The rows of a group lie close to one hidden flat surface of 9 dimensions, which may be shifted away from zero. Surfaces can cross.
Some rows, each with its group after it:
[ 99  11  18 -16  38   8  69   5  12  22  43  25  -5   9] => k_880
[-64  46 -19  26  45 -18 -19  44 -33  17 -16  30   2 -22] => k_880
[-59  51  24  27  12  39 -38  65 -33  43   8  48  -2  10] => k_880
[-69  -6  -9 -34  -8   3 -10 -12 -30  -8 -22   7  16  -3] => k_263
[  1  -1  28  -8  -9 -27  29 -19 -55  45  57  16  -2   1] => k_425
[ -6 -36 -41  41  21 -65  26  11   3 -25   5 -31  -2 -12] => k_880
[ -2   6 -27 -17  -5  -7  22 -12 -12 -60 -39  55 -33 -42] => k_880
[ 16 -29   8   8  51 -23  25   7  12  26  12  30 -41   6] => k_263
[ 51 -15  24  39  18 -13  10  68  29 -33 -32   6   2  27] => k_425
[ -1   5  67 -10  -9  -6  12 -23  21  50  -5 -19  19  31] => k_715
[-18 -25 -10 -24 -18   5 -63  24 -38  43 -48 -51   4  18] => k_263
[-21 -43  14  -6  -5   5  43   3 -13 -44  35  27  46  36] => k_263
[-34  13 -20 -17  68 -41  45  19  11 -50  -8 -38  24 -25] => k_715
[ -7 -20  24   7 -10 -20  -9  27 -15  -5  21 -10 -24  -1] => k_846
[-27  20  29   3  -2   0 -16  -2 -17  -9  14  63 -10  -5] => k_846
[ 17  15  25 -22 -40 -29 -16 -37  -1 -11  34 -42  28 -13] => k_425
[ 10   3 -32   9  30  34 -53 -47 -21  -2 -56  -6 -44 -12] => k_846
[ -7  16  43  -8 -10  12 -74  37 -20  13 -10   2 -26   2] => k_425
[ 29  24  20 -13  12  -7   4  -1 -12  10 -27 -10  13   2] => k_425
[  6 -31 -45  49   0  -9  17  36 -19  -5  -3 -25   5  10] => k_263
[ 21  -4  22 -27 -80  23  15 -17  30 -30  -6  -8  23   6] => k_880
[ 34  34  -7  15 -33  21  -4   3 -39  28 -20  17   2  -5] => k_846
[ 38  24 -11 -22  -6  55 -21   4  25  31  10 -48  26  14] => k_715
[-11   8 -39  41 -39  11  11  -8   1 -12  -8 -40  20 -10] => k_263
[-45 -67 -18   7 -27  -2 -29 -19 -39  -8 -19 -26 -11  17] => k_263
[-34 -23  -1  22 -36  29 -23 -10 -35 -59 -11 -17 -37 -11] => k_846
[ -3 -33   7  14 -39  23  17 -20  -4 -61  32 -24  15  14] => k_425
[ 39  32  22  -1  43 -82  21  33 -30  59  13  28  -3 -15] => k_425
[  8 -23  -4  19  -5 -48 -15  -2   4 -11   1 -20  11   3] => k_263
[  4 -24 -28  10  14  36  12 -45   6  -6  -6 -38 -39  -7] => k_846
[  0 -19 -10  30  14  -5 -16   6  15  11  14  -6 -29   2] => k_715
[ 24   3  -2 -18 -29  65 -21 -31 -38 -34  -4  33  13  10] => k_715
[ 45   6  81 -24  -1  -4  25  23  24  30 -18  20  22  41] => k_425
[-46  40  29  23  -3   4 -24  60   1  72  27  -1  53  31] => k_880
[-57 -21 -15  15  42  36   7  26  27 -25  32  -9 -27   3] => k_715
[ -8 -12   9   2  29 -27   1  -5  -8  -6  -3  13 -15  -1] => k_715
[ 30   4  -4  21 -62  51  11 -12  -1  -8 -10 -17   2   6] => k_880
[ 17   7 -14  20   4  16  31   7  10 -20  17  36  26   8] => k_425
[  3  65  13 -10 -19 -20  14  19 -67   1  -4 -17  59 -15] => k_846
[ 48  20 -13  -9 -12 -50  28 -17  24   5 -12   6   8 -24] => k_880
[  5  55 -36   1  -8   9   3 -18  24 -32  -2 -30  43 -32] => k_715
[ 26  14  43  -4  -6 -18 -25  17   8  30  -5  10  -1  10] => k_425
[ 20 -41 -15 -23 -70  12   6 -31  16 -38 -48  54 -38 -13] => k_880
[-12  -9  37 -28  39 -36 -23 -61  37  -9  -9  12 -56 -23] => k_263
[ 44  29 -23 -46  15  59  31 -12   3  36 -32  26 -16  -7] => k_846
[-39  -1  -3  -1  14  10 -33   3  -1 -42  21  49 -26 -16] => k_715
[ 35  56 -20  31  39 -43  29 -18 -23  67   9  24  36  -8] => k_846
[ 13  28  29  14 -10   0  14 -15  63 -29  23  -9  -8 -17] => k_263
[ 54   0  42  -3 -40   7   1 -17   1   2 -14 -70  25  22] => k_425
[-64  32 -21  11  41   0 -14  16  71  -3  24 -35 -13 -28] => k_715
[ 20   7 -53  62  32  23  43  13 -77  -5 -13  24  11   7] => k_846
[ 13 -41 -12  14   2  53   3 -29 -10  52 -19 -27 -48  23] => k_263
[-12  11 -19 -15 -22  36 -12  -3   3  60 -46  24  31  24] => k_880
[ 18  21  62 -16  21   6 -53  30   8  54  24  -2 -18  15] => k_880
[-14  -3 -21  17 -28   4 -26   0 -31 -34 -37  56 -75 -40] => k_846
[ -4 -37 -13  -3  47  19  33  21 -24  29  -5  18 -26  25] => k_263
[  4 -11  65 -41   4 -23   0 -32  67 -30 -41  38  19  19] => k_425
[ 26 -33  29  -3  12   1  33  38 -21  10  44  63   6  37] => k_715
[  8  20 -34  31  -7  31  -6   0  33  13  27 -14   4  -4] => k_715
[ 24   9  16  21 -36 -15 -53  -1  -1  42 -12  46 -51 -12] => k_846

New rows. What belongs after each?
[ 11  35  51 -11  -2  79 -20  26 -15   4  25 -15   0  21] => k_880
[-20  30 -27  37   6   6  43  -8 -60 -32   2  33  23 -15] => k_846
[ 73   8 -33  -7 -28  25  22 -45  32  72 -16 -67 -27 -14] => k_846
[ 45  20 -63  48  11  19  26 -26 -27  38 -16   3   8  -2] => k_425
[ 15  23  30  33 -26  20   8 -40  12  51  48 -19  37  29] => k_846
[-22   5   9 -31  28 -21 -42  -3  10 -26 -13 -17 -14 -19] => k_715
[ 11 -37   3  38 -17  28  24   8 -18 -35  11  -9  -5  23] => k_425
[ 14  15  26  -4  -8  41  37   5  33 -27  24  -8  29  17] => k_263
[ 28 -15  45  13  -1   9 -13  53  50 -55 -30   8  10  31] => k_425
[ 27  22  32  -9 -68  15 -35  -7   3  34  -9  -3 -21 -10] => k_846
[-18  -4  -1  14   0  15 -26  23 -66 -10  14 -13 -29  -8] => k_425
[  8 -27   8  28  41 -43  36   7  28 -35  32  25 -25  -6] => k_263
[-49 -56  -1  -6  15 -69  -5  22  23 -28   4  -7   3   5] => k_880
[-28 -52 -12  10 -61  28 -20  -7 -35  -6  -9 -42  30  38] => k_263
[-28 -30 -16  36  65 -25  61  22   1  -2  22  16 -15   6] => k_715
[ 44   6  20  -8  17 -11  55   7 -14 -30 -22 -34  32  10] => k_425
[ 54  31 -40   4  -1  43  21 -17  -2  21 -39 -71  45   8] => k_263
[-36 -19  33 -20   6   6 -43  22   9  -3  -8 -10 -40  -2] => k_263
[ -2  47 -11 -13   8 -18 -26  -8 -32  34  27  28   5 -27] => k_425
[-12 -10  40   2  23   0  19  16 -13  10  56 -37  34  34] => k_846
[ 39 -10   5  78   8 -47 -26 -27  12  77  34 -18 -15  14] => k_846
[  2  19  -7  13   1 -23 -58 -52  -8  18 -25  33 -33 -27] => k_715
[  7  -8 -24  -5 -38  77  33  18 -46 -40 -22  -8 -19  -2] => k_846
[ 32  81  39 -45  -5  47  45   6   0 -11  25   1  55  -5] => k_880
[-23 -21   1  60 -54 -10 -21   8   9 -64  48  40 -18  -9] => k_715
[-37 -39  19   5  13 -12  16  36   2 -61  29  21  -2  12] => k_263
[-33 -31   4 -25 -42  10  52   8  15 -71   9  28  30   7] => k_880
[-23 -14  22 -24   9 -39 -37  15  21  17  -6   3  -2   4] => k_880
[-23 -36  -7  -7   8  37 -10 -36  -9 -38 -28 -39 -31   2] => k_263
[ 52  24 -23  12 -25 -17 -29 -70   0  46 -32 -47   4 -17] => k_425
[-29 -14 -31  46  -1  43 -27 -33   9  -9  -7 -23 -41  -7] => k_715
[ 16 -19  17  -6  13 -24  41   3 -51 -51  -7 -62   5  -4] => k_425
[ 16 -39  64   2 -17 -74  -1  17   2 -37  29 -32 -11   5] => k_425
[ 28   2   9 -12 -39  23  54 -20  48  43  41  19 -24  -4] => k_846
[ -1  14 -21  -9  30 -27  12  -6  -6 -36 -20 -18  -4 -29] => k_880
[ 42 -11  -1  34 -19  -3  23   6  13   8  24 -40   8  12] => k_880
[-59 -12  87 -72  35  -9 -21 -13  31 -18  19  58 -44  -1] => k_263
[-28  -1  31 -20 -35 -12 -13 -16   8  40  14  22  21  13] => k_263
[-60 -43 -12 -58  23  23  -1 -11 -67  46 -31  26   1  28] => k_263
[ 31 -11  17   7 -23  -2  36  -2  13 -45  23 -23  37  15] => k_425
[-12  35  32 -38  30  31  54   9  28  -5  27  42  18   5] => k_263
[-42  56  11 -57  22   2  -6 -22  -7 -66 -13  37  34 -32] => k_715
[ 21  -8 -41  67   3 -11 -38  11  34   2 -11  48 -23  -4] => k_425
[-32  -6  30  24   9  57 -30 -32 -13 -16  19  20   4  32] => k_846
[-10  11  -5   0  44  31  56 -17  20 -20   8  22 -27 -11] => k_263
[ 36 -24  20  43 -20 -18  -8   9 -23  42  11 -13 -28  17] => k_425
[ 20  19 -29 -13 -18  28  17  -3 -46 -90  19  66  38 -15] => k_715
[-10 -41   3  19  -3 -31  33 -28 -33 -17  31   3 -19  -1] => k_425
[  9  18  32  41  27  20 -15 -20 -10  49  39  37  35  43] => k_846
[ 11 -21 -50  13  -8  28 -11  13 -42 -91  23  37  -7 -14] => k_715
[ 60  15  54   1   3 -10  32  48   0  28   4   1  28  32] => k_425
[ -3  29   1  -2  10  63   1 -11  30   6 -22 -36 -45 -17] => k_263
[-13  40 -39  31 -25 -32  41  14   5  31 -12  16  56 -12] => k_880
[-20   0  -6   8 -38  22 -13  33  -4 -33  -3 -46  37  10] => k_263
[-21  -2  33 -42 -17 -21   0  30 -13  40  22  40  66  36] => k_263
[  0 -23  10  -2  27 -39  33  21   9 -61  33  -8 -10 -12] => k_880
[ 46  64  47 -12 -15 -22 -29  10  -2 -18   3  44 -65 -56] => k_880
[  2 -42  50   5  18  41  25  54  23 -17  45  19 -32  39] => k_263
[ -4  24 -33   4  28 -21 -72 -29  -6  -5 -68  -5 -35 -37] => k_425
[-26 -33  21  26 -23 -12 -26 -36 -17 -46 -18  -5 -28  -1] => k_715
[-13  29  -4 -15   8  -4 -53   3  20 -50 -18  12   8 -24] => k_425
[-37 -35  14 -25   6  65   4 -49  35 -38  21 -14 -44   6] => k_846
[ 11 -10  23  21   3 -25  12  43  29 -24  34   5   9  11] => k_263
[ 65  21  65  -6 -11  35 -45 -49  79  87  -9 -42 -77   0] => k_263
[ 15 -45  29  25   1 -66  27  15  16 -39  27   8  -9   6] => k_425
[ -6  36  45 -39 -19   9 -15 -28   4  53  35  60  22  10] => k_425
[ 95 -24 -37  30  34 -58   7 -33   6   0 -15 -36 -68 -37] => k_880
